There are 10 hidden switches. A switch that is on adds its own fixed numbers to the row, and there is some noise. The rows also spread widely along 14 directions, which tell nothing about the answers.
(in the rows, 128 means zero)
Known rows, each followed by its switches (1 for on, 0 for off):
[134 128 136  87 121 139 132 128 117 108 111  90 145 139 147 159 157 128
 134 178 146  88 138 172 117 153 153 167  80 126 142 147 138 119  97 132]
1 1 1 0 0 0 1 1 0 0
[157  86 167 135 108 127  97 112 111 144 128 123 148  93  97 147 111 132
 138 160 123 143 132 103 115 120  91 115 110 143 131 145 143  93 163 129]
1 0 1 1 0 1 1 0 0 0
[125 142 143 147 142 131 122  88 124 121 139 137 144 147 105 140 134 132
 131 123 159 115 137 134 120 154 144 115 112 126 137 138 122 149 123 118]
1 1 0 0 1 0 1 0 0 0
[155 129 147  91 113 122 139  78  79  83 148 187 103 115  96 124 179 135
 149 159 151 151 204 162  76 163  98 136  81  79 151 139 142 102 174 143]
1 0 1 0 0 1 0 1 0 0
[106 114 125 123 104 148 145 158 134 151  83  96 141 135 165 115 133 115
 120 142 123 149 109 145 178 106 121 139 137 131 120 105 166 123 116 136]
1 0 1 1 0 1 0 1 1 0
[133 109 121 139 125 140 142 109 144 140  91 126 153 146 119 132 142 105
 134 128 141 121 141 162 139 164 138 126 123 113 126 141 146 109 129 143]
0 0 1 1 0 1 0 1 0 0
[132 158 118 118 136 161 141 148 136  96 120 130 125 120 144 135 121 118
 137 120 128 141 133 142 161 129 116 121 127 130 125 132 160 134 101 144]
0 1 1 1 0 0 0 0 0 0
[144 130 134 167 125  95 152 112 157 119  67 135 151 104  97 151 108 155
 145 103 126 138 145 156 111 123 164 178 202 175 121 156 136  94 161 128]
1 1 1 1 0 1 0 1 1 1
[117 176 138 139 116 105 178 107 141  92  95 112 135 102  84 134 162 129
 145 132 130 125 135 119 122 141 130 159 145 154 124 136 182  92 155 102]
1 0 0 1 1 1 0 1 1 0
[127 140 125 122 148 104 101 138 158 132 130 129 143 116 126 161 121 133
 128 120 159  90 149 131  87  96 105 119 132 157 132 113 151 140 164 141]
1 0 0 1 0 0 0 0 0 0
[158 136 126 119  98 149 143 101 121  99 122  83 154 116 143 139 147 162
 116 163 133 151 130 101 115 142 157 134 160 145 112 131 134 123 116 129]
0 1 1 1 0 1 0 0 1 0
[ 63 141 125 123 107 114 117 143  89 199 141  98 120 172 163 104 151 147
 105 165 168 107 114 122 111  56 122 127 119 118 120  64 132 162 137 121]
0 0 0 1 0 1 0 0 0 1
[147 146 134 130 162 134 106  91 151 135 108 130 143 136  91 167 120 109
 141 112 162  86 150 149 123 142 118 124 107 128 137 159 151 131 116 134]
1 0 1 1 1 1 1 0 0 0
[139  99 147 134  98 144 116  93 134 104 115  99 156 104 141 135 119 114
 143 135 131 123 121  91 152 126 106 104 123 153 130  99 172 143 122  99]
0 0 1 1 1 0 0 0 0 0
[117 111 144 119 100 109 153 115  82 144 107 125 125 137 112  96 142 133
 131 144 123 135 125 119 149 141 144 136 119 136 134 131 139 116 105  86]
0 0 1 1 0 1 0 0 0 0
[133 138 156 136 104 163 154 110  67 129 123 115 115 145 145  90 109 124
 143 131 136 153 107 113 173 128 133 122 127 114 131 134 136 145  66 117]
0 1 1 1 0 0 0 1 0 0
[149  59 141 110 111 142  85 107 122  92 162 151 167 122 164 135 120 146
 123 140 142 160 152 128 154 167 144  76 113 143 142  97 110 165 104 118]
1 1 0 1 0 0 0 0 1 1
[161  98 153 150  97 165 155 134  96 143  66  95 129 130 140  90  88 121
 142 120 138 129 102 116 153 136 149 143 176 144 124 161 144 102  81 142]
0 0 1 1 1 1 1 1 0 0
[150 173 159 113 134 115 150 131 100 160  89 112  98  83  94 123 126 143
 143 132 108 161 108  77 135  72  87 162 147 154 119 173 172  73 129 102]
1 0 0 1 1 1 0 1 0 0
[103  98 123 130 145  98  96 106 142 163 111 167 135 146 113 136 123 120
 126 117 136 118 146 142 160 119 118 110 106 143 137 116 144 149 133  89]
0 1 1 1 0 1 0 0 0 0
[ 99 105 134 149  87 131 139 184 168  82 107  82 167 111 160 131 112 111
 134 132 136  76 106 138 156 136 138 122 136 187 129  83 181 144 129 122]
1 0 0 0 0 0 1 0 0 0
[100 174 162 162 157 105 140 158 143  92 145 166 138  83  73 153  99 145
 141 109 114 129 100 105 146 144 152 118 132 193 129 148 150 110 141  94]
1 0 1 1 1 1 0 1 1 0
[142 150 178 190 105 156 145  70 104 123 134 107 142 121 110 128 100 120
 164 111 133 151 104 107 152 113 112 116 133 110 133 129 136 147 112 119]
1 0 0 1 0 0 0 1 0 0
[126 144 147 163 122 165 134 146 109 130 117 134 106 136 128 127 112 102
 156 125 164 102 135 166 103 109  88 141 110  90 141 133 153 117 147 190]
0 0 0 0 1 0 1 1 0 0
[144 116 142 178 102 109 149 130 141  83  77 140 130  82 111 158 103 147
 166 118 124 128 154 170  81 100 124 194 176 154 137 135 152  88 191 163]
0 1 1 1 1 0 0 0 1 1
[141 143 158 127 130 119 119 106 113  93 141 160 119 105 131 153 114 147
 167 116 139 121 155 157 116  99 121 151 115 130 157 122 126 153 120 120]
1 0 0 1 0 0 0 1 0 1
[110  94 116 112  82 137 139 146 115 117 104 105 135 168 184  91 133 118
 122 139 193  73 152 161 109 145 156 123 149 137 127  79 156 155 114 149]
0 0 1 0 0 1 0 1 0 1
[135 105 124 124 131 113 115 158 140 128 104 150 132 111 143 109  89 123
 122  91 148 127 139 115 136 111 113  97 176 178 125 112 163 141 137 130]
1 0 1 1 0 0 0 0 0 0

New rows. What belongs after each?
[130 120 150 130 108 157 141  67  90 142 112 123 128 151 115 111 146 100
 147 139 140 153 135 137 171 142 100 117  85  72 140 129 151 134 102 116]
1 0 1 1 1 1 0 0 0 0
[138 129 159  89 109 145 139 137  61  89 149 171  93 107 126 104 137 139
 146 151 118 163 149 145 157 142 114 134  81 110 153 140 136 124  96 113]
1 0 1 0 0 1 1 0 0 0
[ 93 175 137 129 139 112 145 128 154  76 152 146 154 102  70 151 141 120
 141 136 123 131 136 115 161 174 125  96 101 171 115 128 181 109 145  88]
1 1 1 1 0 1 0 0 0 1
[ 98 125 137 110 121 105 119 184 116 109 144 125 127 133 174 144 130 166
 123 149 142  88 123 169 102 103 163 157 107 156 150 103 110 158 122 130]
1 1 0 0 0 0 0 0 0 0
[133 120 114 115 120 130 146 100 102 160  94 113 136 162 129  87 136 108
 116 116 161 129 139 113 139 152 136 103 156 127 117 127 151 135  94 118]
0 0 1 1 0 0 0 0 0 0
[134 162 157 141 113 159 161 124  71  84 143 126 120 138 118 118 112 130
 159 138 155 125 137 163 125 161 151 142 116 107 139 151 125 124  90 159]
1 1 1 1 0 0 1 0 0 1
[ 96 137 137 161 107 125 154  94 115 103 141 121 150 159 127 120 159 132
 132 137 163 111 139 152  97 149 155 124 121 104 139  92 122 155 154 135]
1 0 0 1 1 0 0 0 0 0
[139 126 172 200  54 138 172  97  94 100 108 108 117  98  98 111 118 130
 170 143 116 157 131 122 117  97  86 158 142 107 129 121 164  95 182 145]
0 1 0 1 0 1 0 0 0 0
[107 182 121 130 166  92 116 125 146 181 119 125 131 142  72 155 141 127
 115 125 151  97 128 106 108 115 111 119 121 154 108 154 158 112 148 107]
0 1 0 0 0 1 0 0 0 0
[119 127 176 143 117 134 121 120 102 118 130 115 135  94 115 156 112 142
 154 160  96 146  99 119 162  95 112 155  81 142 147 140 137 117 122  93]
1 1 1 1 1 0 1 0 0 0
[161 126 144 129 114 156 138 147 119  72 118 126 125  86 158 143 107 159
 144 135 110 155 124 133 128 115 139 154 148 147 134 140 129 119 116 146]
0 1 1 1 1 0 0 0 0 0
[140 130 140 131 132 128 128 142 146 108 113 119 154 107 125 156 111 134
 143 125 135 128 129 139 137 145 142 133 141 164 128 143 145 109 119 135]
1 1 0 1 0 0 0 1 1 1
[172 168 130 145 125 148 166  90 149 107  84 121 143 100  75 118 131 121
 133 111 137 171 146  92 135 159 110 118 196 154  90 176 184  79 154 132]
1 1 1 0 0 1 1 1 0 0
[145 100 134 108 105 118 128  91  99  93 115 146 126 112 135  98 123 138
 137 126 151 138 160  95 128 136 125 110 160 165 129 107 159 140 124  95]
0 1 1 1 1 0 0 0 0 1
[149  92 111  97 123 129 124  91 102 161  65 144 110 153 155  99 142 123
 123 114 150 132 164 156 137 109 121 154 150 113 139 128 139 143 103 116]
0 0 1 0 1 0 1 0 0 0
[143 120 156 136 132 104 117 140 104 122 119 159 105 121 128 125  88 134
 150  93 160  91 141 142 101 106 123 138 136 148 153 133 133 147 121 130]
1 0 0 0 1 0 0 0 0 0
[114 146 116  72 133  80 151 122  80 138 105 143 105 134 114 113 172 142
 123 148 136 119 156 138 111 129 144 166 115 139 143 133 144 114 107  89]
0 0 1 1 0 0 0 0 1 0
[ 39 197 126 144 152  89 148 134  94 163 156 183 105 138  81 106 166 138
 116 131 130 169 126 113 136  95 104 117 116 126 120  92 150 123 173  94]
0 0 0 1 1 0 0 0 1 1
[120 148 124 165 158 127 133 125 159 113 120 146 164 118 113 163 125 157
 126 109 130 135 123 148 121 146 186 142 169 162 126 139 105 123 128 129]
0 0 0 1 1 0 1 1 1 1
[101 141 160 130 122  96 125 123 106  89 172 151 132 110 121 148 137 166
 141 149 118 123 129 136 125 118 147 138  85 150 155 109 115 154 134  86]
1 1 0 1 0 0 0 0 0 0
[115 123 128 108 133 133 109 139 113 154 129 134 136 125 123 123 122 140
 115 149 129 148 124 102 160 122 125 106 128 162 114 131 143 119 113 105]
0 1 1 1 0 1 1 0 0 1
[122 189 145 123 145 123 144  64 113 122 123 122 136 121  86 132 137 121
 142 116 134 135 124  89 175 130 124 124 125 152 127 139 167 148  80  58]
1 0 1 1 0 0 1 1 1 0
[105 193 142 132 146 150 158 135 104 137 134 127 116 129  72 115 136 102
 132 140 138 159 113  97 157 147  87  97 103 115 107 158 185  86 136 134]
1 1 1 1 1 1 0 0 0 0
[120 159 140 122 128 131 144 112 108 119 119 137 112 132 132 125 140 143
 137 132 151 125 141 144 112 103 129 148 130 119 137 124 141 137 135 128]
1 0 1 1 1 1 0 1 0 0
[111 157 133 126 143 149 126 166 123 101 143 153 117 134 149 132 104 113
 153 108 158  94 135 162 147 125 124 115 108 130 143 114 149 154  87 146]
0 0 0 1 0 0 0 1 0 1
[127 145 151 140 112 137 144  89 105 118 109 107 134 129 109 133 134 137
 138 148 138 131 125 126 145 134 141 152 121 129 131 142 145 126 107 107]
1 1 1 1 1 1 1 0 1 0
[141 128 132 108  95 123 150  92 124  91  80 116 120 110 135 138 161 139
 153 156 121 127 169 172 132  96 112 195 118 119 147 125 164 123 137 115]
1 1 1 1 0 1 1 0 0 0
[136 105 154 127 111 128 141 168  86 104 130 154 113  95 131 104 116 144
 137 131 111 158 119 112 137 135 127 125 129 149 142 134 131 103 123 125]
0 0 0 1 1 0 0 0 0 0
[135 184 152 132 138 166 106 101 126 107 165 141 121  89 133 150 128 163
 128 146 135 174 128  87 123  61  84 112 138 133 121 109 145 151 161 128]
1 0 1 1 1 1 1 1 0 0
[130 145 157 165 106 156 149 136 128  84 118 139 116 103 115 135  95 110
 168 117 119 142 129 156 168 116  91 136 111 120 138 130 172 124 135 146]
1 1 1 1 0 1 0 0 0 0
[104 137 132 143 101 140 167  97 124 109 105 110 142 147 116 105 163 117
 133 139 140 129 131 140 156 154 137 129 122 115 130 109 158 134 127 110]
1 0 0 1 1 1 1 0 0 0
[127 154 123  98 138 163 126 131 116  97 148 131 131 125 145 133 145 117
 125 145 158 132 139 116 129 148 113  96 107 125 125 114 164 135 115 145]
0 0 1 1 1 0 0 1 1 0
[119 146 129 150 123 118 152  64 125 109 127 125 152 155 107 143 167 131
 142 126 143 108 149 161 112 161 166 142 111 102 145 122 113 153 115 109]
0 0 0 1 0 0 0 0 0 0
[130 102 122 107 138 126  90  83 119 128 146 166 138 160 138 132 144 141
 117 140 174 112 179 162 115 142 141 108 101 113 148 115 112 174 127 128]
1 1 1 1 0 1 1 0 0 0
[ 90 176 112 130 149 157 147 191 161  68 149 134 152 134 149 141 129 148
 112 137 141 102 115 151 148 171 194 112 136 173 119 125 131 143 103 144]
0 1 1 1 0 1 1 1 0 0
[ 96 158 126 184 131 113 156  98 147  90 113 187 125 138  88 122 135 136
 146  91 144 125 160 171 134 144 152 143 156 136 134 117 138 141 158 110]
0 1 0 0 1 1 1 0 0 1
[134 130 160 159 116 129 136 149 125 130  97 129 126  84 117 150  95 135
 154 131  90 157 104 127 146  85 104 165 135 154 128 152 153  93 149 123]
0 1 1 0 0 0 0 1 0 0
[141  92 121 127 167 103  90 101 142 171  93 183 132 136 115 153 112 128
 133 101 122 139 158 167 146 110 120 135 118 128 146 151 118 135 127 112]
0 1 1 1 0 0 0 0 0 0
[156 153 113  78 152 128 118 139 151 107 119 147 130 103 136 156 143 151
 116 124 128 145 152 136 126 127 127 130 140 152 122 147 144 124 121 123]
1 0 1 0 0 1 0 0 0 0
[ 86 204 122 143 125 128 149 119 123 114 137 117 115 126 112 126 156 151
 120 154 158 116 136 106  89  79 108 141 147 143 109  99 169 132 186 131]
0 1 1 1 1 1 1 0 0 0
[124 129 127 132 146 117 112 142 132 110 131 189 110 104 114 125 128 153
 123 124 129 147 155 127 124 110 114 123 138 154 133 128 138 122 166 123]
0 1 0 1 1 1 1 0 0 0
[147  90 154 118 130 128  93 177 118 168 102 125 128  82 139 154  85 148
 127 141  91 159  90 101 158  80 111 141 128 173 131 153 136  93 112 116]
0 0 1 1 1 1 0 0 1 0
[ 99 168 141 121 153 123 138 117  99 124 154 151 137 151  72 138 137 106
 141 131 144 118 130 136 153 197 143 100  69 125 128 157 144 116  91  99]
0 1 1 0 0 0 0 0 0 1
[148  89 137 160  93 148 123 121 121  95 127 118 158 128 171 141 102 163
 136 137 147 131 138 162  94 127 171 140 165 136 133 110  94 148 135 168]
0 1 1 1 0 0 0 0 0 1
[127  86 160 172  60 135 164  78  84 107 126  87 163 156 132  95 143 124
 144 153 160 104 128 125 101 179 169 120 130 113 137 100 123 136 129 128]
0 0 0 1 0 0 0 1 0 0
[114 138  95  82 142 120 146 147 140  89 103 175 117 132 136 123 173 125
 132 131 140 124 186 189 137 159 135 151 117 133 136 126 156 117 127 126]
0 1 0 0 0 0 1 1 0 1
[165  79 180 151  91 160 100 102  68 127 138 114 127 128 149 106  51 105
 157 112 173 101 115  90 146 128 111  84 126 139 146 119 147 168  64 129]
0 0 1 1 0 0 0 1 1 0
[128 131 130 116  90 127 180  64  77  74  93 157  97 133 128  61 152 121
 150 110 145 138 172 128 161 141 127 140 149 124 146 100 172 158  94  77]
0 0 1 1 1 0 1 0 0 0
[129 143 143 121  87 140 162  73  95 117 101  76 133 149 139 123 155 131
 145 156 143 118 134 145 142 120 138 166 112 100 135 123 147 146  92 109]
1 1 1 1 0 1 0 0 0 0
[130 104 149 130 104 122 114 132  99 136 120 116 140 129 161 138 112 161
 131 144 145 116 129 159 100  95 154 163 144 140 142 113 104 143 123 134]
1 0 1 0 0 0 1 0 0 1
[131 148 129 145 117 161 147 126 134 107  96 126 121 143 151 143 124 126
 149 116 141 115 142 210 142 111 138 174 127  91 145 131 130 152 103 161]
1 0 1 0 0 1 1 0 0 0
[109 127 149 153 118 146 131  93  97 169 119 113 145 169 126 107 119 130
 122 138 164 144 114 119 138 130 143 110 140 116 116 125 128 134 125 130]
1 1 1 1 1 1 0 1 0 1
[132 125 154 145 117 159 162 161  90  86 118 151 119 134 122 105 100 129
 140 110 135 137 114 167 171 192 179 131 129 128 144 162 120 121  66 143]
1 0 1 0 1 1 1 0 1 0
[107 148 129 112 148 177 126 155 111 149 126 147 115 130 145 103 122 119
 118 133 121 173  99 107 207 120 112  96 118 130 119 132 153 132  82 116]
0 0 1 1 1 1 1 1 0 0
[ 83 120 147 147 124 114 120 119 130 123 128 124 154 136  98 148 129 114
 138 144 137  78 114 133 158 154 149 120  78 153 145 114 153 138 110  82]
0 0 1 1 1 1 1 0 1 0
[107 152 126 164 143 132 138 154 155 146  99 112 148 149 116 143 104 115
 124 115 161  99 116 154 128 137 146 128 151 147 115 143 151 118 135 162]
1 1 1 1 0 1 0 1 1 0
[102 159 153 170 134 127 113 153 135 107 163 143 138 123 109 170 100 141
 136 135 155  91 120 144  98 129 145 123 109 151 131 128 132 137 153 148]
0 1 1 0 0 1 0 1 1 0
[ 96 111 144 160 111 135 136 150 125 121 121 100 171 144 147 144 129 142
 129 160 157  94 113 169  89 138 183 152 135 140 132 110 109 121 156 163]
1 0 1 1 1 0 1 1 0 1
[126  70 164 154  95 101 107 148  87 119 160 162 141 115  82 119 105 110
 144 142 168 106 155 116  76 186 107  76 103 148 138 119 150  90 180 153]
0 0 0 0 0 0 0 0 1 1
[155 108 134 111 111 154 146 124  74 135 114 154 101 139 144  80 125 135
 130 124 125 187 137 132 177 140 128 119 132 101 135 147 121 129  73 128]
0 1 0 1 0 1 0 0 0 0
[151 156 177 145 132 127 117 176  81 163 151 127 105  86 109 139  84 168
 134 140 121 161  98  89  94  67 100 135 142 146 124 164 116  91 146 157]
1 0 0 1 0 1 0 0 0 0
[ 74  94 135 166 128  92 142 108 137 139  89 172 136 160  91 123 135  90
 159 109 140 110 156 203 161 152 119 141  84 108 155 111 156 122 158 111]
1 1 0 1 1 0 0 0 0 1
[142 157 118  96 138 161 130 111 111 132  96 136 103 142 160 124 133 123
 135 119 138 151 149 170 173  94 103 156 122  96 136 137 148 160  75 131]
1 1 1 0 0 0 1 0 0 0
[107 143 140 102 137 112 119  62 118 131 137 131 146 152 103 145 174 135
 120 157 153 117 145 120 129 154 143 120  80 127 132 127 142 145 129  72]
1 1 1 0 1 1 0 1 0 0
[100 166  91  93 140 165 136 133 145  76 142 150 122 146 166 131 170 132
 111 140 152 141 158 159 157 142 133 109 112 112 127  92 156 167 112 141]
0 1 1 1 1 1 0 0 1 0
[110 133 124 102 140 124 113 113 132 112 144 128 159 135 138 145 134 135
 124 138 136 117 130 119 164 153 158 101 109 164 128 113 136 158  82  80]
0 1 1 1 0 0 0 0 0 1
[112 161 136 105 141 141 112 122 111  91 167 163 116 109 129 155 147 134
 146 151 126 129 152 149 134 110 101 128  67 114 150 111 142 151 124 117]
0 0 1 1 0 0 1 0 0 0
[104 196 137 158 148 115 153 132 126 124 117 143 120 118  75 130 117 140
 137 109 152 123 131 128 108 114 130 141 166 155 114 143 154 107 157 132]
1 0 1 1 1 1 1 0 0 1
[101 166 137 157 119 132 145 124 134 119 123 113 144 134 113 153 138 138
 130 138 139 117 122 159 125 123 144 155 126 125 129 123 138 134 138 132]
1 0 1 0 0 1 1 0 1 0
[123 177 168 121 130 100 131  55  87 101 177 157 135  98  80 159 157 191
 141 161 103 179 137 101 125 116 151 143 102 142 136 137 102 135 132  51]
1 1 1 1 0 1 0 0 0 1
[116  89 124 123 126 120 110 137 145 145 103 135 160 125 127 138 122 113
 121 132 128 155 133 139 164 143 114 109 128 150 119 118 158 112 139 120]
1 1 1 0 0 0 0 0 1 1
[147 123 142 111 120 125 122 116 101  94 119 158  97 124 146 126 110 138
 152 111 161  87 162 153 110 108 127 146 123 133 159 120 142 163 102 125]
0 0 1 1 1 1 0 0 0 0
[135 120 154 133 103  98 133 135  98 144  97 123 117  99  92 128 118 141
 147 151 131 134 145 126 111  97  98 166 136 152 132 146 161  80 156 127]
1 1 0 1 0 1 1 0 1 1
[145 131 133 104 110 119 133 137 151  87 107 102 148  87 145 156 141 164
 122 145 119 126 127 115 109 117 147 154 156 179 122 125 148 118 143 109]
1 0 1 0 1 1 0 0 0 0
[ 82 207  93 128 149 116 181 126 151 122 118 124 142 150  94 113 180 134
 100 122 136 144 127 110 160 167 165 113 157 153  98 127 160 123 113  95]
0 1 0 1 0 1 0 0 1 0
[105 171 111 125 179 125 138 175 122 128 118 201  84 134 100 111 115 101
 134  85 150 133 151 152 155 137  91 109 117 127 135 148 172 118 119 152]
0 1 0 1 1 0 0 0 1 0
[119 151 105  77 154  95 130 123 142 136 107 138 138 113 109 140 174 138
 110 149 119 155 154 118 130 122 109 133 125 154 116 133 164 102 157 100]
1 1 1 1 0 0 0 0 0 0
